The first 7 rows are patterns. Each new row is the sum of 2 different patterns, raised or lowered, with some noise. Before adding, each is slid sideways (what falls off one end comes back at the other) and multiplied by a number that may be negative. Names go in the order of the patterns.
Known rows, each followed by the names of its patterns:
[ -1   1  10  11  -3   3  -7  -7  12   7  11   8 -10  11  -2   5 -11  -4
  -5 -10  -1   4   0  -1  -5  -7  -1   0  -7   7   4  -7   7  -5  -7  10
   8  -2  -6  -8  -2 -12  -6 -10] => Y
[ -9 -11  -1  -4   9  -4  -4 -12   9   5   8  -9  -9   6  12  10  -9  -7
 -11  -6  -7  -8   2 -11  12  -6  -8 -11   0   6   3   7   7  11  -6   5
  10  -7 -12  -3  -6  -4  -1 -10] => T
[ -8   3   0   6   1   0   5  -7  10  -1  11  11  -1 -10 -12   0   3  -4
   7   1  11   3   2   7   4 -11  -7   8   7  10  -7  -6   1  -8   2 -10
 -11  -1   0   9  -1  -8   5   0] => V
[ -1  -7 -12  10   4 -10   7  -5  -2   2  -3   2   9 -12 -11   7  -3   1
  10   8   8 -11  -1  -8   0 -10   9   2  -6  -6   8  -8  -3   7 -11  -5
   0  -6  -7  -1  -8   6  -1  -3] => D
[  4   9  -3   3   6  -6   2  -5 -12   9   2   0  -9  -8   3   9 -11   0
  -5 -11   9   8   1   7  -8  -2  11   3   8 -10   4   2  10   2   0   4
  11 -11   8 -10  11   2 -11  -9] => R
[  9   3  -5 -12  -3   1 -12   4  12  11  -8  -1   9  11  12  -5  -2   9
  12  12   2  10  -3   9 -10   2  10  10   6  -2  -3  -2   5  -6   7   2
   5   9  -1 -12   1   9  10   9] => G
[  4   8  -9  -7   0   4  -5  -2  11  -1   8  11  10 -11 -11 -10  -2  -7
  -3   1 -11  -6   3   6   8   6 -10   5  -9  -4  -3  11  -2   7   4   4
  -1  -7   9  -2   6  10   2 -12] => M

New rows, each followed by the names of its patterns:
[ -6 -19  -3   9  -3  12  -1 -13   2  -9  -1   0  -7   3   3  12   3   8
  19  -9   3  -9  10   6  -3  -7   3  14 -10  -2  12 -13   5   2 -21   0
   4   5  -1  -6  13  12  -1   1] => Y R
[ -2  11  -3  -8  -9   2  -1  -9  14  12  -9  -9  -4  -5  -1  -7  -4 -13
   1  13  14  17   3   3   3   1  13  11  -1  -5   0 -10   6   2   2   7
   9 -16  -5  -4   2   4   4  16] => Y M
[-13 -21 -12 -29 -31 -18 -11 -13 -25 -33 -27 -31 -14 -16  -9 -21 -20  -7
 -24 -36 -21 -16 -10 -33 -29 -21  -7 -18 -31 -27 -31 -23 -23 -16 -22  -1
 -26 -29 -27 -18 -11 -17 -22 -15] => R G
[25 21 20 25 10 25  0 28 14 -1  1 27 32 20 21 27 13 18 18  9 23 15 11  4
 16 16 31  8 19  5  7 21 22 15 24 13  9 29 16 18  6 28 16 20] => R M
[13 21 15 14 22 18  7 21  3  8  7 26 14 31 19 18  8 19 28 22 16 18 24 18
 29 17  6  4 13 16  7 18 18 26 19 21 18  9 14 12 22 18 24 14] => T M
[10 10 -3 -3 15 17 18 -1  4 -4  1  3  2  6  0 18  0  4  0  7 14 11 13 15
 14  2 12 15  4  1  1  1  7  4  0  0 -3  7  3 12  8  7 -5 15] => T D
[10 14  6 15  1  4 11 11 19 15  1 12 15  2 14 12 13 12 10  9 12 22  6 19
 17  5  0 -1 15 12 12 14 16 13 11 14 17  9  7  8 12 20 19  6] => V D
[ 1 14  3 20 -1  6 16 11 -4 12  9  2 19 10  6 15  8  4 17 -3  9 12  1  8
 17  0  6 15  5 12 13  4  8 -1 -8 17 14  3 12 -2 -7 -7 -6 20] => Y D
[-10  -1  -2  -2   9  -3   0   2   0 -11  -7   2   6  -1  -3  11  -4   5
   5   2  -6   1  -6  -6  -9  -6  -4  -8   0  10   7   5  12  -8  -3 -11
   3   0   2  -7  -1   7   4  -5] => G M
[18  0 20 29 22 21 14 16 14 -1  9 19  0 16 19 21  5  8 26 15 24 -1  2 22
 31 33 14 20 13 15  2  7 20 21 13  7 18 16 11  3 12 19 22 20] => V G
[ -3 -10 -11   0 -13 -10   3 -14   8  -5 -11  -5   0   5   3   3   0  18
  -2  -1  15  -9 -11   0  -6  -1   6 -16 -15  -5  -1  -2  16   3   2 -18
   9   0   9 -14  -1   8   8   7] => T D
[ -5   6   1  -3   5   1   0   4   3 -16   5  -2   6  -8  -8  -7  11  -2
 -13  -7 -13   6  10  11   8  -3   4  -9   7 -18   8   5   3  -5  -2  -9
 -10  -4 -18   0  -6 -14   0   7] => T D
[ 7  5 -2  2  2 -5 -3  1 -6  2  5  6 -2 -1  4  6  0  5  3 -3  7  1  3  6
  2 -3  4  0  8  0  1 -3  2  6  4  7  9 -1  8 -4 11 -2 -2  0] => T R
[ -7   1  12  -5  -4  -1  -3   1 -10 -17   1   3   0 -13 -14  -5   6 -16
   1  -9  -5   6   1  -5   2  -7  -1   9  -1   8 -13   1  -2   2   2   4
   2   4 -15   2 -13   7   3  -5] => R G
[ 11  -5  -3  -3  -1  -5  -4   1   3  -1  -5   9  -4 -10  -3   9   2  -3
  -5  -6   7   4  -1  -6  -5  -5  -4   3   0   2  -3  -8  -2   0  -1  -3
  -3   1   5   0   1   0  -2  -1] => T G
[ 3 15  3  9 10 10  6 13  4 14  4  3 10  3  4 20  7 -1  9  2 12  6  8  8
 21  2  4 19  7  8 17 16 17  5 10  3 13 -1 14 14  2  7 18 -1] => Y D
[  0  -9 -15 -10 -15  -2   4 -13 -12   9 -12  -1 -21   5  -5 -28 -16 -12
 -11 -20   3   6  -6  -6  -8 -16  -1   3  -4 -19 -21 -13  -6  -9 -13  -5
 -15   2 -10  -6  -9 -19 -14   2] => R M
[  9   6 -14   1   5  10   9   6  10 -13 -10 -12  -8 -10  14  23  11 -10
   3   4  11   3  -7  -3   4   9  22   8   4  -8   1  -4   8  11  18   5
   6   7   0   6 -12   9   9   2] => V G
[ 8 15  7 25 14  3 25  0  6 -2  0  9  1 -1  9  2 14  1  0 -1  5  2 11  3
  9  8 11 -6 14 22 12  0 -6  8 -5 -1  4  6 13 24 10  4 10  8] => Y R
[10 24 11 10  7 12 18 19 14 14 16 19 12  6 22 17  9 11  7 11 15 14 20 17
 10 23 21 15 24 14 12 17 12 16 14 15 20 21 18  9 18 17  7 17] => R M
[  4   3  -4 -14 -15  -3   0  -4  -5  -7  -2  -5  -6  -4  -2 -16  -5  -3
  -4  -3  -9  -7  -4  -8  -2  -7 -14  -4  -2  -2  -9 -11  -4  -6 -10  -7
  -8  -6  -5  -6   1 -10   0 -10] => T V
[ -2   1  -4  10 -13 -10   3   1  -6  -8  -6  -9 -12   2  -5   7   4  -9
 -10   3   7   8  -8 -12   9   5   7   0 -11 -13  -5 -10  -2   1 -15   3
 -10   0 -10  -3  -4  -1   3   0] => T R
[-13 -20 -24 -32 -29 -33  -2  -6 -17 -19 -18  -7 -22 -10 -20 -23 -23 -28
 -32   0 -29  -2 -23 -17 -19  -9 -27 -29 -20 -19 -16 -21 -17 -19 -18 -26
  -9 -21 -19  -3 -14 -25 -13 -13] => R M
[ 1 -6  3 17 11  8 11  0 10 16 13  8  1 -1  8 12 13 -2  3  5  5 15 -5  2
 -2  4  4 13 12  7 11  6  9 -4  5  3 16  5  0 -3 -5  0  1  3] => T R
[ 6 10 18 12  2  9 -1  5 16  8 14 10  3 13  5  7 -2  4  2 -5 10  7 11  2
  3  6  9  5 -2 13  9 -1 15  2  4 19  9  4  3  4  9 -4 -1  3] => Y R
[-26 -13 -18 -26  -9 -24 -21 -13  -9 -19  -9 -21 -32 -24 -27 -11 -14 -10
 -15  -2 -32 -21 -12  -7 -21 -12 -19 -18  -7 -10 -11 -17 -15 -17 -14 -19
 -16 -21 -18 -15  -1 -30 -22 -14] => D R
[ 2  4  7 -7  4  5 10  3  1  2 15 -8  0 12  3 -4  3  3 -3  7 11 -6  7 -2
 -6  9  6 12  3  1 10  5 -6 -9  7 -4  0  0  9  9 -6 -9  3 14] => V D
[ -3 -12 -19 -24  -9  -8 -11  -5   2  -7  -9 -11 -23  -5   1  -4  -9 -10
 -12   5 -19  -5 -19 -20  -5  -8  -9   0 -15 -11  -3 -11  -3 -17  -9  -3
   2 -11  -5  -8  -4 -11   3 -18] => Y R
[-17 -16  -9 -15 -16  -4 -20 -10  -7  -9 -18 -15 -27 -19 -14 -22 -12 -21
 -20 -12 -13 -16  -5 -15 -17 -19 -18 -23 -14 -21  -5 -13  -9 -16 -14 -16
 -19  -9  -6 -19 -18 -11 -14 -14] => D M
[ 6  3 11  6  9 13  8 12 13  1 13 11 11 16  7  5 17  9 13 19  2  2 13  6
 14 15  8 12  2 15  5 10  2 13 11  6  3 19  4 13  8  5 14 15] => D R
[ -5  -4 -15 -13 -13 -17  -4  -2  -5 -11 -17  -8  -6  -7  -4 -18  -7 -10
  -8  -3  -6 -11  -2 -18  -9 -20  -7  -4 -18 -13  -9   0 -17  -9  -4 -12
 -13 -11 -17  -8  -4  -9 -16 -13] => D R
[-11  -1 -13  11  -8  -8   0  -2   0  -6  -5 -10 -13   2  -9   5   2  -1
  -4  -7  -1   0  -2  -5   8  -4   6   2  -8 -10  -7  -5  12   0 -14  -9
 -12   1  -6   1  -1  -1  -1   3] => R G
